The same things were measured in two ways. Each way mixes the same 8 hidden numbers, adds some noise and spreads widely along 5 directions of its own, which tell nothing about the thing.
Some things both ways: the first way, then the second way.
2.125 5.223 2.454 0.462 -0.728 0.552 -0.192 -4.045 -3.163 2.600 -2.046
 2.660 1.427 -3.000
-1.006 1.308 0.165 -0.213 -2.344 -1.063 -0.059 0.742 -0.168 -0.516 0.200
 -2.680 1.091 -0.003 0.910 3.343 -1.043

1.467 0.524 0.073 -0.988 0.220 0.287 1.165 -0.208 1.154 0.510 -0.801
 -0.331 1.152 -0.819
-1.406 0.637 -0.137 0.279 1.106 2.370 0.065 -0.262 0.665 1.014 0.486
 0.707 0.362 0.547 -1.665 0.056 0.193

1.411 1.113 -0.280 -2.171 1.278 1.060 -1.780 0.644 0.769 0.457 -1.840
 1.383 -1.464 0.686
-0.495 -1.419 -0.773 -1.884 -2.593 0.041 0.831 2.351 -1.372 -0.516
 -1.825 -1.191 0.655 -0.765 -0.160 1.607 -0.001

2.531 2.451 1.775 0.536 -2.859 -0.784 -0.102 -2.900 -0.462 0.653 -0.152
 0.335 1.083 -2.374
0.368 1.921 -0.212 0.581 -0.554 -2.942 -1.232 0.101 -2.693 0.165 -2.202
 0.504 0.365 0.367 0.263 0.721 0.818

0.395 -2.125 -0.283 1.381 -1.218 0.825 0.210 -2.872 0.718 1.512 -0.318
 1.797 -0.518 0.016
0.941 -0.919 -0.335 2.340 1.503 2.871 1.312 0.586 0.471 -0.482 -0.608
 0.708 -0.144 -1.631 1.768 0.398 1.547

-0.391 6.493 0.458 -0.131 0.062 1.143 -0.426 -1.304 0.401 -0.109 0.399
 1.595 -2.134 -2.177
-1.993 0.133 -1.641 -1.291 -1.168 2.452 4.058 -1.654 1.686 -0.191 0.338
 -3.577 0.940 1.831 -0.940 1.479 -1.239

2.163 5.370 0.450 1.354 -2.471 -0.321 1.094 -0.972 1.301 1.464 5.276
 -1.699 -0.929 1.195
0.459 2.133 0.575 1.264 -0.155 0.403 0.828 -1.745 2.019 1.572 0.087
 -1.995 2.757 2.480 0.074 -2.350 0.445

1.543 0.657 0.407 -2.167 0.342 -2.044 1.711 0.143 -0.916 0.943 -1.399
 -0.350 1.804 2.010
0.261 -0.031 -0.839 0.494 -1.056 -2.641 -3.183 0.518 -1.256 -0.736
 -0.892 0.249 1.223 -0.162 0.954 0.411 -0.271

0.724 1.891 1.629 -1.344 0.648 2.935 0.617 0.104 0.905 1.218 -0.604
 -0.862 -0.428 -1.825
0.231 -0.251 -2.366 -0.459 -0.319 -0.185 1.617 -2.112 -0.546 -0.295
 -2.824 2.063 2.351 1.563 -1.191 0.110 -2.610

-2.121 -1.815 -0.589 -0.480 1.282 1.228 -2.393 0.823 1.330 -2.425 -2.448
 2.056 -0.868 0.913
-0.473 -1.049 -0.852 -1.231 0.287 -0.221 2.846 -0.414 -1.003 -2.455
 -3.403 -0.119 -0.919 -0.337 -0.875 0.495 0.314

1.102 -1.262 0.506 2.285 1.072 0.348 2.267 -2.889 -2.428 2.037 -0.286
 1.651 0.586 1.911
-0.222 1.783 -0.084 4.231 -0.569 0.327 -0.580 1.462 0.955 -0.709 2.492
 -2.982 -1.424 -2.543 0.933 1.488 -1.301

0.293 -1.169 0.480 0.352 0.219 -1.496 3.575 -0.511 1.914 -0.757 -0.369
 -0.355 3.644 -1.180
0.158 0.727 -0.285 1.943 3.111 1.472 -0.047 -0.247 -0.714 0.686 0.784
 2.112 0.709 0.676 -1.275 -0.466 0.608

0.998 0.575 -0.010 0.776 4.360 0.802 1.319 0.057 2.020 -2.419 -1.632
 1.324 1.734 -1.322
-1.351 0.141 -0.515 -0.509 0.115 0.665 0.670 -0.561 -0.118 -0.703 -0.833
 1.309 -3.045 -1.005 -0.761 0.804 1.711

1.878 -1.059 1.446 -2.479 0.713 -1.372 1.758 1.495 1.826 0.837 -3.058
 2.972 2.027 -2.796
0.592 -1.127 1.284 -1.986 0.727 -1.187 0.700 0.884 -2.467 -1.175 -1.555
 3.646 -2.171 -0.718 -0.947 0.594 0.544

1.032 0.577 -1.148 1.633 -0.943 0.134 1.994 -0.574 1.318 0.418 0.797
 -0.275 0.988 -2.187
-0.415 0.555 -2.306 1.848 -0.440 0.620 -1.761 0.045 0.371 0.155 1.323
 0.256 1.373 -0.236 0.856 1.712 0.390

1.717 2.037 0.544 -0.676 1.396 0.183 -0.426 -2.147 -0.017 0.063 -1.286
 1.173 -0.282 0.642
-0.942 0.669 -0.385 0.526 -0.860 0.981 0.153 0.321 0.429 -0.168 -0.865
 -0.769 -0.803 -1.024 0.570 0.983 1.261

-0.562 -5.482 2.480 -0.347 -2.364 -0.463 -0.178 -3.387 -1.480 1.626
 -1.149 0.456 -1.038 3.916
-0.460 2.196 -2.406 4.621 0.892 2.755 3.247 -2.398 2.583 -0.606 0.492
 -3.392 -0.623 -0.457 1.393 0.417 0.643

-0.649 -2.290 -1.979 0.708 1.156 2.621 -0.220 1.972 2.277 -0.303 -0.067
 0.581 -0.868 0.216
1.065 -3.632 -0.716 -1.190 0.681 1.467 2.026 1.652 -1.702 -0.962 -2.152
 1.472 0.970 -0.381 -0.993 -1.197 -0.609

-0.718 2.589 2.583 -1.381 1.583 -0.411 -0.058 -0.726 -0.264 -1.365
 -1.999 1.867 0.481 0.136
-2.110 2.144 0.215 -0.749 -0.366 0.088 1.916 -3.133 1.815 -0.729 0.286
 -1.743 -2.181 1.221 -0.137 1.294 0.733

2.622 -1.015 -0.065 -0.494 0.015 1.981 -0.153 0.455 1.965 2.998 0.352
 0.979 -1.295 0.018
0.218 -0.837 -0.684 0.408 0.322 3.872 5.150 0.165 2.043 -0.723 -1.514
 -0.529 1.510 -0.395 -2.162 -0.860 -1.192

2.502 0.418 -0.166 -0.433 -1.278 -1.176 2.131 -1.667 -0.190 1.737 -0.828
 0.581 1.639 -1.239
-1.304 -0.073 -2.596 0.897 -0.886 0.931 -0.960 0.310 -0.153 -0.487
 -0.170 -1.675 1.160 -0.305 1.294 2.591 0.956

1.202 -0.555 0.368 1.412 -0.542 3.017 0.809 0.048 1.398 1.356 0.680
 -0.824 0.788 -2.292
-1.050 -1.380 -3.564 -1.131 -1.553 3.442 2.404 -0.456 0.676 0.879 0.083
 -1.927 2.677 1.836 0.717 1.772 1.058

Other things, the second way, with their names:
<211>: 0.105 -0.576 0.128 0.117 -0.021 1.616 1.577 3.211 -1.037 0.200 1.079
 -0.846 1.081 -0.672 -1.866 0.614 0.027
<388>: 1.953 0.257 1.132 0.003 0.673 1.534 4.106 0.026 -0.311 1.580 -0.836
 1.018 1.615 1.679 -1.549 -2.689 0.226
<139>: -0.759 -0.539 -0.645 1.425 -0.400 2.048 0.065 0.845 0.162 0.569 2.105
 -3.160 -0.370 -0.377 1.968 1.526 0.046
<144>: 1.680 -1.292 -1.351 1.714 0.495 1.098 1.265 0.151 -0.057 -1.040 -1.596
 3.173 -0.813 -1.874 0.369 -0.728 0.520
<48>: 1.212 -0.506 -0.258 0.199 -0.045 -2.454 0.343 0.970 -2.478 -2.216 -1.607
 0.873 0.211 -0.725 0.549 1.553 -0.408
<424>: -0.412 2.211 1.195 1.604 0.251 -0.068 -2.522 -0.705 2.466 0.726 1.951
 -0.760 1.596 0.865 0.656 -0.631 1.641
<151>: -0.956 -0.495 -1.983 -1.241 -0.594 2.226 2.694 -2.291 0.652 1.199 0.016
 -0.907 1.004 2.617 -0.255 0.063 -0.268
<499>: -1.087 1.804 -0.585 -0.496 -0.992 -2.592 -2.730 -1.758 -0.462 -0.135
 -1.133 0.972 -0.774 0.664 0.771 1.145 1.484
<171>: 0.096 1.704 -2.188 2.688 -1.830 -0.432 0.891 0.016 0.018 -0.559 0.218
 -2.199 1.381 -0.543 0.873 2.484 -2.307
<176>: -1.179 -0.294 -1.172 0.234 -1.182 2.703 1.748 0.768 1.861 -0.428 -0.020
 -1.514 1.000 -0.750 -0.862 1.156 -0.864
<77>: -0.467 1.286 3.316 -0.138 1.140 -0.833 -1.792 0.122 -0.234 0.848 2.005
 0.812 -1.001 0.752 -0.396 0.164 -0.365
<216>: -0.459 -0.191 -0.576 -1.531 -0.365 -1.133 2.479 -1.662 -1.071 -1.590
 -2.287 -0.257 -3.262 0.104 0.259 0.217 2.044
<201>: -0.489 -0.556 -1.574 0.874 1.434 4.180 -0.697 -0.243 0.514 3.319 0.673
 2.244 1.474 1.367 -0.654 -2.094 1.946
<458>: -1.279 -1.146 0.065 -1.291 -0.013 1.381 -2.565 0.529 -0.669 1.423 1.003
 -1.131 1.666 1.607 2.497 1.895 2.100
<180>: -0.884 -1.451 -0.859 0.004 -1.372 2.065 1.060 0.199 1.364 -0.608 0.907
 -2.492 -0.177 -0.555 1.632 1.598 -0.281
<75>: -0.667 1.108 -0.380 0.678 0.255 -0.100 0.020 -0.738 0.836 -0.984 -1.275
 0.977 -0.087 -0.502 -1.296 -0.053 0.115
<207>: 0.003 0.614 2.246 -0.483 -0.527 -2.240 -0.386 -0.683 2.443 -2.647 0.667
 -0.869 0.525 0.228 -0.770 -0.679 -0.950
<532>: -0.396 -1.583 -0.714 0.439 0.016 2.418 1.288 0.445 2.107 -1.544 -1.656
 -0.126 0.829 -1.409 -1.054 -0.912 -0.829
<511>: 0.588 -0.031 1.167 -0.152 -0.580 0.550 2.129 0.994 -0.832 0.251 -0.653
 -0.627 0.449 -0.039 0.319 1.042 -1.058
<14>: 0.440 -0.670 1.394 -1.505 -1.022 -1.488 0.002 1.372 -1.609 -0.327 0.264
 -0.724 -0.353 0.163 0.475 0.687 0.324
<375>: -1.276 0.352 -0.661 -0.848 -1.332 -0.809 0.998 0.525 -1.620 -0.489 0.129
 -1.843 -1.708 -0.248 -0.356 2.150 -0.544
<164>: -1.000 -0.132 -2.390 -0.345 -1.189 -1.802 -2.239 -0.172 -1.669 -1.157
 -3.256 1.491 -0.298 -0.829 0.220 1.259 0.646
<154>: 1.977 1.409 0.302 3.554 1.200 -0.959 -0.583 0.553 -0.991 -0.138 -1.518
 1.111 2.094 -0.736 0.272 -0.838 -1.534
<408>: -0.871 -0.139 0.181 0.367 0.905 1.530 -2.768 1.278 -1.140 1.227 -0.101
 2.727 0.073 -0.878 0.534 1.905 0.816
<402>: 0.486 0.070 -2.055 1.245 -0.980 0.648 2.092 -0.459 0.647 -1.223 -1.301
 0.838 -0.065 -1.161 -0.033 0.753 -0.245
<465>: -0.576 0.402 0.695 -0.084 0.144 -0.535 -1.756 -1.252 0.766 0.567 1.361
 -0.071 -1.406 0.960 0.541 -1.469 1.544
<289>: 1.666 -0.111 0.290 2.242 0.299 -0.716 -1.950 0.192 1.194 -0.999 -0.966
 0.917 1.556 -1.025 2.129 -1.246 1.228
<66>: 1.142 -2.980 -0.740 -1.456 -0.057 0.264 2.401 1.091 -1.878 -1.080 -0.507
 -0.531 1.492 0.820 0.223 0.283 -1.149
<12>: 0.202 -0.853 1.772 -0.291 1.659 0.656 -1.403 0.279 0.383 -0.639 -0.328
 2.873 -0.027 -0.458 0.489 0.115 1.448
<500>: -0.801 2.360 0.117 1.731 -1.344 0.105 -0.579 1.006 0.470 0.369 2.481
 -1.794 0.612 -0.459 0.601 3.220 -0.575
<28>: -1.171 -0.483 0.714 -1.249 0.386 -0.143 -1.120 -1.735 1.443 -1.192
 -1.247 1.326 -1.160 0.139 -0.581 -0.943 0.125
<372>: 3.139 -1.843 -0.548 -0.863 0.802 -1.318 4.523 -2.590 -2.217 -0.583
 -3.925 2.784 -0.041 1.921 0.123 -3.325 -0.634
<32>: -0.459 -0.755 -0.354 -0.124 -0.809 1.240 -1.041 2.937 -0.707 0.912 0.603
 -0.033 1.192 -0.560 -1.300 -0.055 0.411
<26>: 1.228 -2.052 -1.346 -1.008 -0.758 -1.135 1.845 -0.894 -0.496 -1.804
 -1.301 0.281 2.175 1.177 -0.379 -0.314 -2.892
<527>: 0.789 0.400 1.086 0.781 1.350 -0.167 1.068 -1.211 0.868 -1.350 -0.018
 1.455 0.140 0.197 0.336 0.248 -0.035
<395>: 2.093 -2.824 -0.971 -1.646 -1.357 -3.018 -2.046 0.040 -2.353 -1.076
 -2.481 2.069 2.751 0.953 2.330 -0.113 -0.434
<466>: 0.613 -1.022 -0.835 0.487 -0.198 0.168 -2.618 2.456 -0.607 0.050 -2.030
 0.513 5.246 -0.036 -0.429 -0.596 -0.111
<428>: -0.237 -0.851 -0.446 0.308 -1.642 -1.504 -0.788 2.185 -0.891 -1.688
 0.336 -2.129 0.045 -1.451 -0.347 1.068 -2.025
<491>: 0.787 -1.395 0.703 -0.611 0.463 0.855 1.329 0.469 -0.562 -0.275 -1.025
 1.319 1.308 0.254 -0.472 -0.123 -1.879
<411>: 1.286 -0.472 1.523 -1.113 -0.003 0.999 3.773 0.021 -1.281 1.746 -0.282
 -0.429 -1.735 1.278 0.373 -2.153 2.229
<268>: -1.985 2.877 0.317 1.918 1.810 1.180 -1.115 -1.906 2.333 -0.018 0.530
 0.509 -0.496 0.124 -1.615 0.149 0.341
<132>: 0.257 1.156 -0.658 0.966 -1.595 -0.079 2.426 1.158 -0.123 -0.371 0.154
 -3.530 1.112 0.000 0.380 1.194 0.449
<70>: 0.257 -2.230 2.575 -2.289 2.180 1.239 0.881 1.938 -2.627 0.107 -0.404
 3.296 -1.949 -0.409 -0.874 0.050 1.147
<363>: -1.458 2.001 0.828 -0.572 0.692 -0.402 0.216 -0.843 -0.134 0.772 0.252
 0.193 -2.199 0.932 -2.726 -1.468 1.337

Some of these things the first way, each followed by its name:
-1.475 -0.531 1.265 0.617 0.865 1.151 0.750 -0.262 -0.963 0.429 -2.106
 1.739 1.511 -0.965 -> <66>
-0.939 -1.166 0.617 -0.932 1.378 0.589 -0.455 1.688 1.177 -2.470 -1.280
 -0.734 1.233 1.558 -> <499>
0.340 -1.670 0.588 -0.049 0.134 1.354 1.983 0.304 0.977 1.795 1.112
 0.363 -1.101 1.633 -> <171>
-0.147 0.214 -0.079 0.618 0.054 2.083 -0.045 -0.991 -1.212 1.934 -0.640
 1.778 -1.494 0.341 -> <180>
-0.753 1.851 -0.884 1.395 -0.594 -0.391 1.654 0.856 2.696 -0.331 1.689
 2.160 0.004 -1.743 -> <527>
-0.604 -0.866 3.044 0.555 2.689 2.500 3.006 1.923 2.850 -0.383 2.265
 -0.478 0.056 1.508 -> <372>
0.010 2.005 1.439 0.474 -0.542 2.426 -1.133 -1.939 -0.150 1.599 -0.313
 2.227 -1.528 -1.037 -> <511>
1.252 -0.861 -0.680 2.821 1.944 2.545 1.167 -0.900 2.328 0.101 0.471
 0.788 -0.084 -1.614 -> <144>
0.660 -1.895 -1.235 2.153 -2.700 0.583 -1.017 -1.225 -0.322 1.731 1.166
 0.047 -0.168 1.424 -> <289>
0.854 3.708 -0.932 -0.362 -2.253 0.469 -2.476 -1.129 -0.975 0.827 -1.284
 1.245 -1.860 -2.126 -> <28>
1.952 -1.194 0.776 0.362 -0.553 1.976 0.978 -2.644 -0.733 2.019 -2.636
 0.456 2.600 -3.200 -> <408>
2.299 0.686 -0.048 -0.615 0.557 -0.278 0.337 -0.189 0.877 0.379 -1.152
 0.507 0.958 -0.586 -> <75>
1.108 3.720 0.402 0.074 -0.971 -1.177 0.613 -0.445 0.074 0.842 -0.049
 2.290 0.082 -1.916 -> <14>
1.383 2.577 -1.501 -1.824 -1.655 -3.377 0.768 3.373 0.673 1.760 0.749
 2.205 -0.375 0.985 -> <207>
-0.390 0.239 -1.604 3.346 -0.655 0.878 1.400 0.716 2.063 -0.615 1.393
 2.348 0.778 -3.080 -> <48>
1.409 3.294 1.738 -0.556 0.344 -0.570 0.768 -1.995 -1.010 0.440 -2.051
 2.405 0.140 -2.482 -> <375>
0.978 4.408 0.865 0.130 -0.515 0.573 1.624 -0.145 -0.709 2.355 0.134
 1.360 -0.115 -2.893 -> <26>
0.132 0.014 -0.496 0.800 1.317 0.850 -0.346 -0.556 -2.633 0.687 -2.388
 1.618 0.287 0.866 -> <428>
3.129 0.266 -2.199 0.156 -0.491 1.462 -0.224 -0.006 0.385 3.217 0.326
 0.846 -1.594 0.097 -> <532>
-1.057 -0.584 -0.329 -0.918 -1.649 0.105 0.964 0.271 0.260 0.353 -0.272
 -0.220 1.341 0.780 -> <458>
0.501 -1.926 0.865 0.967 -3.070 1.002 -0.442 -2.737 -0.871 2.345 0.290
 -0.235 -0.388 0.974 -> <154>
-0.345 -0.605 -0.884 1.511 1.525 2.858 -1.452 0.340 2.525 -1.099 0.143
 0.819 -2.002 -0.464 -> <402>
